There are 9 hidden switches. A switch that is on adds its own fixed numbers to the row, and there is some noise. The rows also spread widely along 10 directions, which tell nothing about the answers.
(in the rows, 128 means zero)
Some rows, each with its switches (1 for on, 0 for off) after it:
[129 149 113 160 125 128 134 125 114 125 130 158 108 177 106 126 104  99
 119 104 122 115  80 135 152 116 185 180 112 144 132 139 121 149]
1 0 1 0 1 0 0 0 1
[112 116 125 114 170 154 139 125 145 121 117 178 116 150 144 121 121 121
 114 106  95  94 116 136  86 147 146 132 121  97 127 122 159 141]
1 0 1 1 0 0 0 1 1
[ 76 141 100 126 124 131 188 150 132 119  62 115  94 140  68 147  88 144
 127 114 153 112 183 177 138 121 135 118 115 140 110 165 164 138]
1 0 1 0 0 0 1 1 1
[135 154 106 147 151 132  99 136 136 102 137 139 155 141  81 160 122  97
 114 119 154 119 134 110 135 122 121 118 134 135 132 111 138 144]
0 0 0 0 0 0 1 1 1
[123 147 118 113 110 138 138 146 148 140  71 119 157 124 126 143 141 155
 114 117 123 131 140 138 133 138 123 111 134 124 107 123 145 173]
0 0 0 0 0 1 1 1 1
[123 118 131 104 176 134 173 116 146 130  75 172 151  88 102 135  95 174
 104  99 141 152 178 143  67 149 102  70 138 109 102 129 194 145]
1 0 1 0 0 1 0 0 0
[111 156 122  99 125 102 115 146 114 142  80 139 112 181 108 145 142 164
 138 203 106 110 166 144 120 189 123 103 159 128  88 139 153 146]
1 0 1 0 0 1 1 0 1
[ 91 149  91 136 167 121 134 166 124 130  98  91 119 179 108 150 142 131
 124  89 129 111 137 129 158 126 170 131  87 138 133 135 142 132]
1 1 1 0 1 1 1 0 0
[106 150  31 181 129 142  60 116 124 117 130  82 171 155  28 202 108 109
 129 108 134  83 150 135 177 135 113  72 113 119 134 141 120 144]
0 0 1 0 1 0 1 0 0
[116 142 111  98 189 159 138 192 113 150 131  91 140 151 134 143 185 147
  98  94 118 132 108  89 134 165 136 138 124 140 102 112 140 119]
1 0 1 0 1 1 1 0 0
[108 153 140 111 161  96 106 174 142  94  84 145 121 141 120 138 142  81
 119 167 141 161 144 114  96 124 142 159 144 122 120 127 148 133]
0 0 1 0 0 0 0 1 1
[118 134  47 187 167 140 126 136 135 127 147 135 107 145  36 154  53  82
  89  46 158  90 128 143 165  84 154 114  95 120 134 151 176 105]
1 0 1 1 0 0 1 0 1
[158 143 176 104 113 115 154 124 134 115  92 166 173 126 154 128 147 147
 113 132 137 165 122 102 109 151 130 151 156 152 118  96 134 187]
1 0 0 1 0 1 1 0 1
[114 117 116 107 153 138 147 148 158 146  63 146 139 103 117 128 105 154
  96 107 114 141 155 142  77 143 111 101 134  95  87 144 188 138]
1 1 1 0 0 0 0 1 0
[103 160 102 156  51 128 124 115 109  78  86 146 124 146  33 178  71  79
 156 152 117 138  94 173 180 136 137 162 131 125 141 187  89 148]
1 1 1 0 1 0 1 0 0
[152 121 122 150 207 136 147 113 140 133 146 190 119 145 123 102  93 122
  93  53 143 123 107 118  89 111 165 127 107 124 124 115 182 127]
1 0 1 0 0 0 0 0 0
[133 140  58 164 181 155  76 143 120 121 174 146 125 154  50 166  96  77
 103  95 124  97  98 117 144 141 127 108 123 103 124 140 146  95]
1 0 1 0 0 0 1 0 0
[113 157 101 112 121 142 114 162 141 135  93 157 120 134  97 140 117 104
 113 144  78 122  74 155 139 138 136 128 127  76 113 161 148 126]
0 1 0 0 1 1 1 1 1
[145 138 116 125 221 101  72 169 136 126 148 148 143 162 113 141 147  93
  87 132 136 134 131  68  91 148 126 125 142 114 113 103 182 104]
1 1 1 1 0 0 1 0 0
[141 153  98 146 134 114 124 143 135 144 109 118 145 144  63 153 102 143
 108 124 161 120 161 129 140 143 109  97 141 142  93 129 164 145]
1 1 0 0 0 0 1 1 0
[126 148  89 160 152 146  85 114 137 119 155 135 148 189 103 153 133 121
 133 100 125  63 125 120 149 135 141 100 111 130 142 104 134 152]
0 1 0 0 0 0 1 1 1
[149 161  76 171 126  95  74 133 144 150 112 127 136 178  75 141  98 116
 113 127 137 110 126 131 156 116 147  99 118 119 109 138 158 144]
0 1 0 0 0 0 1 0 0
[141 158 114 134 193  76 152 148 138 168  99 130 105 160  83 111 109 170
  96 136 167 126 169 128 107 122 142  91 130 139  76 130 206 129]
0 0 1 0 1 0 1 1 0
[ 73 143 128  77 122 153 168 174 129 107  66 137  92 130  79 147 112 131
 138 161 114 136 138 164 116 162 101 121 143 101  99 182 146 111]
0 1 1 0 0 0 1 1 0

New rows. What belongs after each?
[114 142  76 148 142 144 104 156 125 124 140 141  99 160  54 162  84  86
 116 129 119  95 112 146 146 150 127 129 135 104 112 155 144 102]
1 1 1 1 0 0 0 1 0
[ 88 141 112 115 192 133 167 188 128 120 104 121  99 128  69 147 106 113
 104 110 154 140 147 133 114 131 127 137 123 127 107 155 173  95]
1 1 1 0 1 0 0 1 0
[129 147 142 126 126 140 174 137 120 107 113 176  85 146  99 113  88 102
 124 109 138 150  85 146 133 121 158 171 124 135 122 156 129 126]
0 0 1 0 0 0 0 0 0
[149 144 132 131 120  92 132 132 130 146  89 149 146 146  98 131 110 144
 109 150 132 147 132 120 113 152 127 136 156 134  88 134 160 156]
1 1 1 1 1 0 0 0 0
[134 113  83 135 176 147  66 154 168 163 108 135 167 141 169 125 152 105
  73  82  59 112  75 101  96 133 155 138 107  58 113 115 164 141]
1 1 1 1 1 0 0 1 0
[131 133  70 153 109 148 118 133 135 134 106 100 178  95  39 188  90 131
  93 102 151 126 163 127 147 149  79  86 155 122  95 135 150 146]
1 0 1 1 0 0 1 1 0
[138 143  94 126 201 101 115 194 164 179  90 103 129 138 143 115 147 135
  60  86 139 130 148  99 117  99 156 113 117 109  87 106 210 129]
0 0 1 1 0 1 1 1 1
[136 144 100 158 110 111  96 135 155 102  94 173 143  99  55 159  63  57
 100 127 136 155 113 138 126  99 121 139 147  90 121 152 160 134]
0 1 1 1 0 0 0 1 1
[115 133 116  96 131 144 125 183 141 162  74  99 135 153 155 124 166 158
 102 123  95 128 128 116 118 163 128 139 132 116  81 132 152 145]
1 1 1 0 0 0 1 1 0
[134 148  94 138 126  90  85 162 150 168  63 101 131 175 144 121 149 141
 101 149 105 126 140 127 125 136 164 132 124 114  86 128 156 162]
1 0 1 0 0 0 1 1 0
[149 135 122 144 160 132 134 133 128 130 137 153 149 138 100 135 112 127
  93  77 155 132 125  95 120 121 131 133 133 151 112 113 168 139]
1 1 1 0 0 0 1 0 1
[144 141 110 130 104 137 173 134 133 167  84 116 162 104  96 146 113 181
  88  92 138 131 138 131 147 143 113 115 149 146  81 124 163 170]
1 0 1 1 1 1 1 1 1
[140 142 109 161 123 125  74 115 137 103 115 144 181 140 118 172 134 102
 128 108 124 125 127 109 132 138 139 136 139 130 141  98 121 178]
1 1 1 0 0 1 0 1 1
[134 150  95 161 171 103  57 127 129  85 142 169 159 137  43 182  95  66
 115 138 151 133 146 103 115 131 109 108 149 117 137 127 160 120]
1 1 1 0 0 0 1 0 1
[ 81 128  64 121 144 198 116 200 121 131 129  66 149 129  77 191 143 116
 105  82 128  96 145 114 154 161  91 126 139 131 105 136 133 114]
1 1 1 0 0 0 0 1 1
[107 146 147  97 121  74  79 130 150 112  42 145 132 192 170 121 171 128
 148 217  82 135 150 132  88 161 155 128 134  94 118 129 136 173]
0 0 1 1 0 0 1 0 0
[151 173 139 117 141 132 126 171  99 134 165 149  99 203 117 114 155 106
 122 154 119 124  43  99 159 159 161 182 139 151 110 127 104 118]
0 0 0 0 1 0 1 0 0
[132 138  89 141 139 120  68 130 134 145 117 164 137 162  95 146 110 117
 113 151  97 104 126 126 109 159 123 108 147  98  98 139 164 136]
1 1 1 0 0 0 0 0 1
[151 116 134 116 115 163 116  95 157 136 108 207 157 132 153 109 109 129
 113 107  68 121  64 137  91 150 128 118 129  70 120 130 145 161]
0 1 0 1 0 0 0 0 0
[140 161 121 121  91 122 145 133 135 171  79 141 126 162 122 118 126 174
 121 139 100 110 101 154 152 145 146 122 132 125  89 140 149 171]
0 1 0 0 1 1 1 1 1
[139 135  92 150 120 136  98  68 146 121 117 201 149 126  57 154  67 125
 127 143  85  93 100 159 109 154 102  73 142  63 117 152 159 144]
0 1 1 1 1 0 1 1 0
[130 158 103 175  85  96  93  99 127 108  97 128 150 182  81 167 112 126
 148 144 146 101 160 136 161 135 147 129 136 160 128 122 119 188]
1 1 1 0 0 0 1 1 1
[ 76 150  69 127 222 145  66 222 123 111 159  95  98 198 102 161 161  45
 112 123 125  92 123 103 138 133 161 150 101 115 146 129 137  77]
1 0 0 0 0 0 0 0 1
[148 131  91 112 133 150 121 194 141 189  94 115 136 120 129 115 133 141
  61  99 101 151  90 110 124 144 126 139 140 102  60 147 170 122]
1 0 1 0 0 0 1 0 0
[109 133 111 125 185 118 124 124 143 118  90 154 143 140 119 143 125 135
 115 106 128 122 168 131  97 130 143  92 114 115 131 117 178 146]
1 0 1 0 0 1 1 0 1
[105 133 170 111 170 111 144 129 131  77  89 175 114 170 156 115 142 106
 145 137 131 150 134 125  80 136 173 167 116 136 150 118 130 151]
1 0 1 0 0 0 0 0 0
[167 136 108 147 115 138 137 137 125 178 132 113 181 136 108 138 131 166
  75  72 138 121 109  84 152 140 119 136 148 161  81 108 161 165]
1 1 1 1 1 0 1 0 1
[135 148 135 108 139 123  91 156 148 121  93 138 174 124 137 141 162 107
 109 157 108 162 101 104  98 148 122 142 149 103 111 117 124 158]
0 0 0 0 1 0 0 1 0
[138 147 135 131 107 118 134 112 130 128 108 151 128 191 121 129 125 150
 141 151 117  95 127 135 135 165 141 129 135 135 116 118 130 168]
1 1 0 1 0 0 1 1 0
[150 147 118 142  65 126 124  85 129 152  93 171 146 172 127 116 113 159
 129 143  78 101  81 156 140 151 158 136 129 119 110 140 124 193]
1 0 0 0 1 0 1 0 1
[ 95 151  93 106 185 105  44 201 141 116  98 118 120 167 103 153 158  72
 112 177 102 138 128 105 107 147 128 122 133  76 112 149 157  94]
0 1 1 0 0 0 1 0 0
[103 140  79 126  99 155 150 144 114 177  93 113 109 163  83 139 105 172
 117 129 101  86 128 166 152 163 129 116 132 129  78 168 149 144]
1 0 1 0 1 0 0 0 1
